The rows are grouped in 4 different ways at once. Each group adds its own fixed numbers to the row, and there is some noise. The rows also spread widely along 11 directions, which tell nothing about the answers.
Some rows, each with its group in each grouping after it:
-168   71 -206 -350   37 -425   42  300  122 -133 -185  133  -27   22 -134  134  206  142   12  -85 -233  157  -44 -124  130   66   98  -46 -104 -197  -70   53   58 -145 -267 -127  -56  -89  234  115 -178  187 -179   -2 => k647 k580 (0) (0)
 120 -200  139   -6 -205  -48  -29   25   72  -46  -81  121   80   43    6  -47  175 -272 -197  104 -147   62  -68  -35 -213  -69  -94  -65 -248  100   -9  307 -341  120 -186 -120  225  -85  224 -127 -123  -71 -157 -177 => k266 k977 (0) (2)
 259  -56  -64 -199   15 -109  237  101   59 -138 -132  -99 -225  -30  185   11  -75  -27   -8  -14  140  237   75  334  215  269 -129  -39  -28  380   59  162 -228   13  -10  -23  192 -145 -222 -120 -321 -376  110  -35 => k93 k977 (2) (2)
  46  148   99   58   53   -5    0   66    6   -9 -227   38 -170    3   46  -76  184  -84  -52   49  -19  137 -125 -100   -3  134   79  216 -208   58  -51  179 -264  -96   41 -193  156  -13   36  152  -86 -104 -141 -114 => k647 k580 (1) (0)
 158  -50  161  -73   36  215    4  -61   -9   96 -152  -79  -93  -21  -26   14   96  -91  -88  122 -181   84  -88  -26 -228  -32  -52   86  -80  -30 -190  180 -410  151   94 -149  122 -152   48   76    9  121  -52  -33 => k736 k172 (1) (5)
 275 -424 -157 -278 -166  -57   17   21   89  114  423 -173  102  111 -279  158 -172 -237 -194  119   76  -25   73  144   -9    2  195 -177   12  175 -309   52 -472  393 -253   63 -113 -280  -72   12 -109  161   71 -136 => k651 k172 (3) (1)
 163   43  121   52   72   86  -11  -68   49   16 -303  102  -20   53  209   71  150   27  -71   68 -156  115  -56  -32 -183   86 -175  108 -307  -86  111  174  -79   -1   90 -191  313   65  175 -223  -87 -115  -62  -22 => k736 k172 (3) (3)
 217 -162  155   22  -13    1    5    3  194   49  204   43 -286   95 -211  124  265 -371  -82  143  -39   78 -195   98  -26   37  169 -278 -105  125 -135  245 -431   77 -281 -278 -123 -145  198 -120  -50 -255  -45 -403 => k93 k580 (2) (1)
 254 -177  -13  -23   55  -19   50  -21   70   15  -76   13 -322   40  -24  162  220 -265  -10  123   -5  233 -140  237   35   46  -20  -44 -152  109   67  222 -436   99 -121 -236  196 -162  -20 -153 -270 -326  -20 -238 => k651 k580 (2) (4)
  52 -111 -279 -114  -71  -59  -21  313  110 -101   31   99  124  138 -153  142   92 -213 -184  190   98   99  -97  -55   63   50  159  -73  -63  -57   32  110 -242  129 -224 -101   30  -91   -4   20 -346  -40    0  -98 => k266 k580 (2) (5)
  66 -127 -135 -125    7   66  -46   65  -57  -78   23  -49  -99  -15  -51  -13   -3 -109 -155  108  -46  159  -57 -160  -68   34    9   -6 -183  -83   18   42 -245  163  -15  -41  -80  -25   74  170  -71  178   33  -65 => k93 k977 (2) (3)
  44 -123 -129   15 -106  -68  -45  151  192 -120 -134  263  190   -3  107  -12  188 -154 -220  177   40   45  -52 -186 -132   83  -60  -58 -311  130   73  164   68  -32 -189 -116  178  -69  163 -112 -142  -48  -61  -21 => k736 k580 (1) (4)
 126  -55  150 -150  105    1   65 -103  -46   25 -231   -1 -214  -13    9   53  164  -59   41   99 -280  136 -101  109  -30  -45  -77  -16  -78   26 -131  181 -357   65  -85 -247  140 -167  127   19  -95  -19  -91  -75 => k736 k580 (2) (4)
-128 -300 -333  -71 -137 -233 -157  153 -117 -153 -165   29   62  -79   26  -67   98 -207 -305   96  -38  317  -74 -297  -17  -36 -155  165 -634   43  434   40 -195   32 -258  123   68  -31    4  221 -327  305  -92  -32 => k266 k580 (2) (0)
-100  -17   10  -32   15   77  -82  -22 -172  -81 -265  103   35   20   50  -89  163  -51 -121   96 -137   77 -188 -329 -140   44    3   61 -311  -90   67   83 -167   14  -92 -163   18   -8  265  214  -67  167 -107  -52 => k736 k580 (2) (1)
 305 -101  105   89  -80  276    4  -25   29   80   19  -50   72   66   99   23  -57 -270 -203  171   82   88   25   35 -193   54   27   83  -82   94 -120  123 -403  209   75 -106  190  -74  -74  -55   -9 -102   33 -111 => k736 k580 (3) (2)
 182 -156    7 -290  -39 -215  163   50  207   39  -91  -21   96  -40    5  110   57   57  -46    9 -145   30   65  238   75   15  -32  -58  -91  185 -201  236 -165   68 -177  -85  156 -177  -31 -151 -152  -57  -73  -23 => k736 k172 (3) (3)
  12  -36 -155 -198   11  134   62   15 -148 -133 -213   -1   92   32    5   72   -8    9   24  355  -45 -176  -85  -29  144   87  137  -45    7  300  -81  120  -16  264  218 -165  -27  -23  -23   32 -332 -119   13  194 => k266 k580 (2) (2)
 147  177 -486  -44  176  218  -36  386  146 -129  171   96   47  207 -159  350    6 -115  -57  295   80  -33  -23 -329   21  320  368  -40   60 -181 -154 -125  239   97  208 -132 -255   22  110   56  -88  133   81  169 => k736 k580 (1) (2)
 183  163  -15 -460  171 -183  192   71  195  -14  172 -222 -324 -110  -73   24 -131  -54  104 -160 -109   -9   90  237  171  194   77 -344  -35  187 -184   -8   50  -52 -231   55 -179 -224  -86   26  142   52  107  -60 => k266 k580 (2) (5)
 112   73 -144  113   -9  -82  -75  284  245  -12  -69  164  181  195 -163  276  226 -268 -128  153 -223  149 -165 -227 -191   26  186   45 -144 -325  -52  114 -167  -54 -103 -233   61   80  443  -68 -142   32 -191  -65 => k266 k580 (3) (2)
 151  -84   65 -183    0  -37  -46  -44   35  -45   39  -18 -128   82  -56   24  -10   48  -37  -49 -129   71   -7  -92 -165   40  -70 -210  -71  -47  -99   80 -226   83 -220  -39   94 -173  170   30  -37  144   22 -102 => k266 k172 (1) (2)
 113  -94  167   35  -41   45  -58 -173   88  -71  -57  131 -211   58   43  -21  281  -35  -52   41  -52    4 -155 -109 -209  114  -82 -170 -378  101   92  171  -86   27  -80 -220  146  -95  270 -192  -44 -179  -75 -201 => k647 k172 (1) (1)
-187  -28  -47 -210  -78 -396  -35   88  -14 -136 -380  162   96  -19   76 -159  241  168  -71 -124 -181  201 -111 -220  -49   11 -134   16 -394 -111  122  104  -74 -170 -337 -133  165  -42  272  122 -188  152 -228  -76 => k647 k580 (3) (0)
 189  158   82  -17  297   10   -5  -57  120   40  -86 -171 -522 -108   16  144  202 -152   89   -3 -369  151  -94  -64 -102  161   23  -73 -389  -16   14   20    2 -153  167 -187 -165  -43  287   -5  202   74  -90  -32 => k93 k172 (2) (1)
 131   57  201  -13    5  280  -80 -146  -78  -82 -163  124  -89   62  205  -93   33   53  -58   -9   19   29  -68  -82 -227  166 -103  -96  -43  -21  -21   69 -192  139   -2  -95  222   -5  160  -55  -23  -49   91 -102 => k93 k172 (2) (1)
 112   86 -197 -230  113  155  -27   63  -53 -263    1  234  -96  178   39  112  -22  243   -1  -72  161   51  -85 -117  -18  256  -23 -296  235 -200   -3  -87   53  143 -120 -125  155   12   56  -89 -207  -48  214  -45 => k93 k977 (0) (4)
 127  152   71 -194   98   77   -2 -119   39  -53    5   95 -155   66  -32   61   68   56   91    6  -62 -108 -154  -56  -65  134  157 -243   28  -54 -211   52  -80   45 -138 -223   27  -50  231  -11   86  -64  -11 -122 => k651 k580 (3) (4)
  73 -106  133 -371   17 -207  176  -24  192   10 -308    4  -48 -113   62  145  160   32  122  -16 -375  120   -1  324    4  -60 -145 -162  -57  147 -241  257 -138   16 -208 -105  113 -221  188 -133 -138   36  -78   47 => k93 k580 (2) (0)
  69  -48 -166 -141  145   28  -74   87   86  -40  121   12 -179   17 -144  208  119 -197  -60   83 -188  162  -63 -235  -81   38   67  -73 -274 -214  -19  -30  -47   91 -112 -105 -180 -113  212  132   53  336  -12  -46 => k736 k580 (2) (0)
  16    6  -55 -160  120  144  -41  -57  -85  -97 -321   51  -66   -8   58   91  160   72   28   48 -294  186 -161 -153 -234  -24 -164  -25  -66 -313   19   38 -200   90   93 -197  108  -17  267   69 -120  192   -2   51 => k93 k977 (2) (5)
  63 -124 -132 -107 -187  101   29  153   80 -141 -120  199  308   62  136   44   50 -123 -176  177   41  -64  -24  -54  -66  136   22  -76  -29  139 -101  142  -15  186    0  -90  120  -17  137  -86 -241  -28    0  111 => k93 k977 (2) (1)
 -44   63   -6  -78  143  -94   -6   89  -93 -114 -134   33 -300  103 -260   42  313   94   89  248  -52  -37 -303 -175  204  217  317  -63  -23  198 -155  290 -202  -22   33 -447 -181 -105  133  120 -285 -318 -205 -194 => k736 k172 (1) (2)

New rows, each followed by its group in each grouping:
 -56  -61   -8 -392  -92 -238   17  -15   90 -114   76  162  104   29  -69 -149  -29  196 -107  -71  -12 -138  -32 -127  -56   39   61 -350 -104  -34 -178   45   32  106 -397  -55  -33  -96  198   51   23  139  -23 -166 => k647 k580 (3) (3)
  14   24 -168    0  139 -119  -80  197   68  -57   53  -60 -313  -45 -160   10  198 -254 -117  119 -120  115 -189 -275   78  176  239  -60 -447   43  125   29  -31 -118  -38 -167 -366   -8  212  177  -13    7 -136 -137 => k93 k580 (2) (1)
 188  -16 -241 -173  153   53   85  103   95  -27   -3  -28 -173   68  -18  269  -17  -96   23   45  -55  189  -12   85   66  106   26  -66    3  -72  -24  -34 -130  100  -21  -50   41 -125   29  -41 -144   28  129   51 => k651 k580 (2) (4)
 350 -258  120 -108   43  219   43 -198  232  135  -43   19  -24  -16   -6  415  154 -339   18  230 -454   87  -19  282 -373 -203 -168 -224   -7  -58 -246  166 -263  347   57 -211  109 -177  314 -360  -11  126   53  144 => k93 k580 (2) (4)
 224 -203  -78  -85  -64 -145  118   70  187   18  -70  -79 -115   -3   92   51   28 -273 -154  -13  -14  241  110  243   19   39 -176   39 -320  213  133   98 -211   19 -143   17  221 -199  -70 -135 -143 -109   34  -58 => k647 k580 (2) (1)
 131  143   82 -168  -10   78   65  138  -34  -76  -53   77  -24   38   87  -68  -12    3  -49   75  196  -21    1   96  119  243  179   30   88  213 -194  197 -149   92  -45  -66  132  -74 -218   48 -109 -158   41  -79 => k736 k580 (0) (0)
 -74   94  -16 -124   38 -107  -42   47  -39  -25 -453  113  171   18   30   93  200   37   12   54 -366  116 -174 -154 -105  -52   -2  177 -203 -164  -33  179 -158  -65  -40 -169  200   31  278   65 -201  177 -190  114 => k266 k580 (3) (0)
 125  117 -159 -201  137  151    3   39  -76 -156   79    3 -271   20  -52   46  -43   39   54  150   27  -40 -112  -90   66  256  194 -212  132   22 -162  -55  -15  210  106 -171 -142   -4    3  126  -54   23  146  -39 => k93 k977 (2) (4)
   7  173  -29 -176   23 -112   86  157  -67  -49 -162  -73 -102   24 -106  -60   46  -78   38   35 -133   24 -130  -36  203  186  238   23  -23  148 -206  182 -231  -34  -79 -155  -25  -45  118  193  -88 -104 -171  -89 => k266 k977 (2) (1)
 -31  173  256  -84   -1  133   -4  -96   -4  -69 -300  149  -31 -116  202 -185  161  -77   -6  207 -251 -162 -109 -164 -177   94   51  -51 -208  163 -173  175   74   36   69 -237   63  -10  231    7  159  -61 -112   48 => k736 k580 (2) (4)
  -3  -76  -26 -143  145 -147    9   53   13   68  -93 -260 -310 -160 -156    0  173 -192 -103   98 -291  188 -122  -80   22  -29   38   82 -482  154  -22  165 -225  -86   -5 -148 -202 -198   33  212   43  120 -191  -89 => k736 k580 (1) (5)
  80 -328 -141 -185 -141 -154   25    7  100  -69   18   11   25   61  -62   83  108 -162 -127   87  -26   88  -15   99  -13    6  -61 -172 -220  134    8  125 -199  178 -291  -52   40 -227   81  -71 -223   -6  -23 -101 => k647 k580 (2) (1)
  36  -72 -249 -113  -74   29  -29  176   59 -187   -6  206  198   93   -4  138   55   34  -66  335  184 -163 -121  -85  122  257  257 -115   45  259  -56  140   72  258  113 -150  -48   33  -87 -125 -444 -210   18   72 => k93 k172 (3) (0)
 113 -104  -75 -122   78 -150   43  125  164   16   93  -94 -221  -10 -149   89  124 -250 -114   90 -116  144  -33  -13   50   31  129  -50 -345  -37  -56   91 -166   -4 -176 -103 -168 -156   92   74   30  104  -78 -171 => k736 k580 (2) (3)
 178  -38 -210 -147  -51   84   93  168  167   -1  108    7  165   63  -80  293   10 -258  -33  316  -13 -167  -29   89  105  159  343  -54   15  218 -263  115  -37  260  126 -102  -94  -85  -55 -107 -144  -80  -17  140 => k651 k580 (3) (0)
 195 -152   85 -202 -173   46  116  -22  216 -119   84  206  153   60   45   28   81  -69  -52  150   38 -189  -46  109 -129   88   13 -394  105  123 -290  226  -42  281 -178 -144   46  -92  202 -249  -32 -153   44  -89 => k93 k977 (2) (3)
 156  107  -15 -120  168  -17  170   27   46   38 -279 -121 -236   21   32  143   93  -87  106   61 -110  102  -93  191  168  161   93   78  -89  167 -100  149 -209  -76   65 -179  108 -104   26  -30 -166 -272  -77    1 => k651 k580 (2) (1)
 -45 -121    3  -70 -107  -90  -43   76   95   56 -409  108  207  -20   46  147  266 -181 -137   80 -427  223  -57  -78 -247 -235 -190  212 -286 -191  -51  228 -273   29  -79  -92  260  -59  375    8 -143  290 -249   67 => k651 k580 (0) (0)
  -7   10 -191  -94   84   31  -33  -29 -280  -88 -104 -175 -138   -8   38 -131 -138   21 -134  124   70   72  -54 -231  107  141  109  168 -298  161  117  -75 -246   81  135    0  -40   19 -107  339 -146   67   18  -25 => k651 k580 (3) (2)
  80   84  157 -391  -15 -255  126   30  325  -55  -84   69  -36 -128  168  -49   78   60  -30 -289 -338  100  148   80 -204   35 -258 -323 -254  -97 -154  127  125 -140 -382  -10  137 -182  316 -160  315  260 -112  -32 => k736 k977 (0) (5)
  79  -43 -282   32   97 -108  108  327   98  -66 -360   83  -33   35   79  260  235 -203  -75  220  -77  277  -73   68  194  150   61  266 -236   78  212  158  -71  -93   93 -204  203  -26  -51 -131 -458 -255  -91  127 => k736 k580 (2) (4)
 111 -254 -163 -355 -146 -276   44   65  105  -76  178  -53   42    1  -21  -48 -101    1 -140  -94   69   91   74  115   40   50   -3 -226 -164  161  -92    9 -133  138 -364  112   35 -195 -129   39 -114  146   62  -97 => k647 k580 (3) (0)
  54  219   63 -137   76  -13   35   77  126  -11 -213  192   54  147  -50  174  208   16   35   31 -259  -49 -142  -27  -69   85  107 -125   27 -131 -177  147   34  -66 -109 -211  115  -23  369 -138  -56  -46 -115  -16 => k266 k580 (0) (1)
 133   73   87  -20  -69  109   16   32   34 -112  123   53 -154  -20  133 -256    3  -71 -156  -42  209   27  -23 -200  -79  239   37  -89 -194  156  -62  125  -89  -13 -132  -32   80  -58   -4  146  180   -7  -12 -221 => k736 k977 (1) (0)
 233 -307  -29   53 -153   33  -26   99  213 -116  299  130 -151   79  -34  113  114 -358 -179  179  221   83  -41   39  -47  172   76 -268 -213  265   71  194 -209  193 -209  -75  -20 -117  -50 -236 -168 -238   60 -248 => k93 k172 (2) (0)
 175  -12  104  241 -146  167 -128 -161   49 -100  134   26  -89  -95  255 -342    1 -391 -335   90  102 -142  -56 -239 -261  210  -22  -88 -701  373  300   59  118   69   62   25   67  122   99 -154  227 -129  -76 -148 => k266 k977 (3) (1)
-115  179 -151 -192  -86 -227  -29  335  344  -76   13  252  304   50 -120   71  156 -135 -113   45 -206 -142 -120 -365 -148   72  307 -190 -140 -306 -254   47  169 -123 -304 -137 -183   13  497   69  144  266 -213  -47 => k651 k580 (3) (5)
  53 -287 -253 -111 -127  -16  -82  137  -59  -53   37   33  155  131  -78   55  -60 -155 -275   56   93  227  -49 -118  -50   -2  -37   -1 -200 -100  152   29 -383  189 -328   78  119 -111    5  135 -306  204   64  -94 => k266 k580 (2) (1)
 140   -1   42  111  -62  141  -55  133  125  -38   32  107  -71   67  -83  125  243 -393 -107  176 -122  105 -146 -160 -172   81  185  -12 -128 -126 -139  232 -321  134    5 -264  -62   10  266   10   -7   33 -133 -157 => k93 k977 (2) (0)
 226  -81 -159   27   38   74    9  241  113  -74  -12  141  -37  217  -61  378  140 -119  -98  131   58  217  -56   36   -3  157   63   28   61 -155   18  132 -242  116   26 -203  203  -83    5 -203 -351 -203    2  -95 => k736 k172 (0) (2)
 172 -109  -15 -291  -32 -247  170  110  307   23   85  -65  -59  -76   -2   94    7 -182  -57 -143 -285  168  165  164  -47   58  -86 -199 -251   38 -182   99  -22  -25 -291   69  -21 -225  190  -50  196  262  -58    1 => k736 k977 (2) (1)
 310 -242 -213 -280    0 -187  133    8  112   13   82 -152  -62   39   19  137 -136  -11  -85  -74  142  138   82  419  200  114  -73 -125 -120  327   49   88 -178   64 -246   83  192 -214 -263 -230 -342 -225  171  -45 => k266 k580 (3) (1)
 337  -88  -24  -46   82  276   11  -30  -72   90   46 -189 -164   74  -60  129 -116 -139  -86  108   22  179   62   94  -96   52   -6   92   58  -40 -209   18 -469  233   97  -73  102 -169 -101  134  -25   94  179  -37 => k736 k580 (1) (2)
  -6  248 -417  187   90  168 -111  422   11 -106 -116  114  157  188  -92  149   95 -232 -197  251  148   27 -170 -460   46  295  376  262 -187  -92  132  -19  125  -84  237  -89  -51  168  105  160 -197  -19  -58  115 => k266 k580 (1) (1)
 -74   22 -176  -30   17   82  -70  161 -150 -213 -102  238    7  192 -116  -17  146   53  -88  237  284  -22 -298 -249  141  192  290  -19   97  -47   10  161 -236  123 -100 -313  -18   57    5  175 -396 -246    2 -222 => k93 k580 (2) (3)
-166  165  -39  -23 -122 -350  -44  381   89  -27 -359  111  212  -61  -46 -114  228 -108 -180   88 -276  116 -148 -337   -8   56  236  233 -309  -63  -85  221 -162 -232 -132 -148   41   88  332  274  -63  118 -429  -45 => k651 k172 (3) (4)
 113  118  106   -5  128  -74  -89  -12  148  -16 -123  127 -112   58  -61   63  194  -59  -15  -75 -241  152 -216 -144 -208    0   29 -110 -181 -244   25   81 -194  -98 -278 -230  138  -23  340  -36   -5   32 -108 -240 => k266 k580 (3) (4)
 346  171    8 -272  127  -52  188  127  305    3  264  -43 -154  161 -197  279   -3 -109  182   37  -79  -92    0  211  104  278  350 -314  306    4 -479   60  -35  109   51 -296 -166 -121  145 -207   91 -194  -33  -40 => k647 k977 (3) (2)
  14  119 -185 -310  176 -152  116   10   -3 -214 -184   90 -166   65   65   65  143  285  147  -40  -41   -3 -141   18  130  257    4 -210  -72   -8   53   11  163  -35  -38 -252   57  -17   60 -151 -232 -186  -11   13 => k647 k977 (3) (5)
 110  178 -196 -139  240   -3  125  178  -54  -80 -197  -28 -290  167  -37  108   42  217   84  -22  273  237 -141   70  302  267  113  123  113  -64   14   52 -245  -91   49 -190  197  -52 -220   97 -366 -310   98 -145 => k647 k580 (1) (3)
 287 -129  108  -64  -46  170   36  -26  197  124   20  -39   64   38  -31  126   33 -218 -117   91 -105   30  -13  150 -200  -50   33  -89    7   79 -324  196 -294  165  -69 -102   84 -166  137  -75   30   57   42  -26 => k93 k580 (1) (1)
 120   46  203 -359  -17   13   84  -16 -139   15  276 -198 -341  -27 -228 -200 -130    2   24    9  137 -104  -58  102  177  179  330 -213  194  259 -430  164 -536  194 -238 -132 -230 -275 -250  351   69  -13   32 -322 => k736 k172 (2) (5)
 152   33  -58 -327  103 -298  213   21  307   36  -93  -40 -174  -46  -62  228  212  -10  146 -107 -330   70  -10  227   90   98   -1 -207 -172  146 -221  203   55 -159 -143 -118  -42 -230  306 -157   36  -57 -137   45 => k651 k977 (1) (1)
 186 -150 -381  -23  -32   35  -18  379   33  -11  181  -92   11  107 -151  149 -104 -298 -302  185  303  205   89   15  178  149  209  209  -83  -49   65  -48 -270  228   76   61  -12  -16 -307   72 -273   21  116  -61 => k647 k580 (0) (3)
 -37  205 -215 -143  136  110   12  298    6  -77 -357   76  132  103  -96  303  145   32   58  227 -299   38 -148 -209   38  180  259  131  124 -200 -234   55   -8   28  267 -217  -84   80  292  102 -213  118  -89  282 => k93 k172 (2) (1)
 109  189  190   35  207  234   19 -149 -130   41 -280  -44 -340   44   54   18  201  -91  122  161 -165   11 -208  -47  -45  127  115   81 -125    4  -68  106 -225   27  244 -331   52    0  172   30   20 -188 -102  -41 => k647 k580 (2) (1)
  -2   34 -246 -294  122 -111   44  133   84 -113 -109   38  -79   -7   19  154   73   47  -34   14  -66   83   -9  -30   63   96  -35  -88 -189  -22   56  -12   96  -34  -71  -55   20 -121   49  -57 -158   36   -3   68 => k651 k580 (0) (5)
 195   93 -152 -369  195  -24  147   51   38 -138   95 -105 -374   -6   12  135  -98  121   60 -164   42  122   76  186  113  235  -28 -203  -15  -17    5  -77   56   33   25  -52   -6 -119 -159 -123  -28  -26  157  -44 => k647 k977 (0) (5)
 231  -28 -194  -21   36  190   20  278   65   73  -98  -58   80   92  -83  312  -39 -277 -122  234 -112  222   34   42  -12  105  157  274  106 -110 -163   63 -345  215  204  -74  108  -46 -104   63 -209  151   24  160 => k736 k172 (2) (4)
 -44   82   32  -13    3   67 -108   -4   85  -66  -91  196   47   68  -34   43  217 -192  -72  119 -316 -111 -171 -373 -277    3   77 -171 -338 -171  -32   71  103   28 -151 -178  -88   15  555   25  131  205 -146  -33 => k266 k580 (2) (1)
 156  212  288 -178   44  -18  110  -44   44   15 -147  -24 -111 -114  116 -207   47   20   36  -90 -189  -49  -59   27  -88  150   32  -54 -100  110 -267  172 -165  -72  -36 -180   94  -83   81   53  223  -46 -128 -121 => k736 k977 (3) (5)
 221  -27   69 -517    2 -455  265  224  291   60    2 -115  -16   28 -208  185  -34   68   97 -273 -378  231  138  397  146  -50  -12 -255  242  -83 -462  198 -339  -63 -484  -19  104 -301  175  -49  -10  162 -112 -101 => k266 k977 (0) (2)
 217  -94 -280  -30  228    1  -51  -28   48  -37  -54  -11 -214  124  -49  372  148   20   38   70 -176  128 -131   -3  -15  127  -43  -69 -282  -32  237   -8   17   52   59 -112   69  -41  128 -302 -303  -80   47   53 => k266 k172 (3) (1)
  28  106  120  -71   -4  187   38 -143   13  -59  -98  110 -106   29   85   17  149 -150   88  247  -75 -146 -157  -33   -4  149  149 -106 -113  242 -206  196  -75  132   79 -234   20  -37  165  -58   11 -193  -74  -41 => k651 k580 (2) (0)
 246  252  167   27  183  113  100   51  240    3 -155  167 -211   85   10  254  331 -100  136   58 -242   90 -164   27 -101  157   90  -62   47 -149 -258  248  -79  -94   63 -406  156  -48  332 -201   84 -213 -115  -80 => k736 k977 (1) (4)
 280 -178 -351 -125 -162  209  137  165  162  -75   49   94  278  161  102  330  -88 -263 -157  326  202  -38  126  146   20  163   64  -77   85  129  -54   54  -41  350   87    8  132 -101 -102 -236 -374 -130  160  180 => k651 k580 (2) (2)
 123 -136   49 -119   50   56  -80  -98    3  158 -118 -147   35  -97  -70   38   46 -143 -134  148 -374   82  -61  -40 -244 -190  -39   45 -273  -97 -161   67 -298  169   80 -127  -64   -8  219   69   55  320  -58   20 => k93 k580 (3) (3)
 -84 -134 -222 -436   13 -228  -35  137   94  -84  119  -72  -43 -170 -187  130   90  -81  -45  119 -484  -42   37 -176  -11  -55  123 -218 -289   41 -234   -3  227  138  -44  -35 -454  -86  275  123  102  568 -138  170 => k93 k977 (0) (0)
 -19   68  128  -58  124  138 -125 -301 -414  -86 -363  -43 -175    4  109 -215   69  206   -3   80  -15   57 -275 -194  -43   52  -47  144 -232  128  141   94 -356   98   54 -198  218   80  -63  192 -248  -61  -17 -125 => k266 k580 (3) (0)
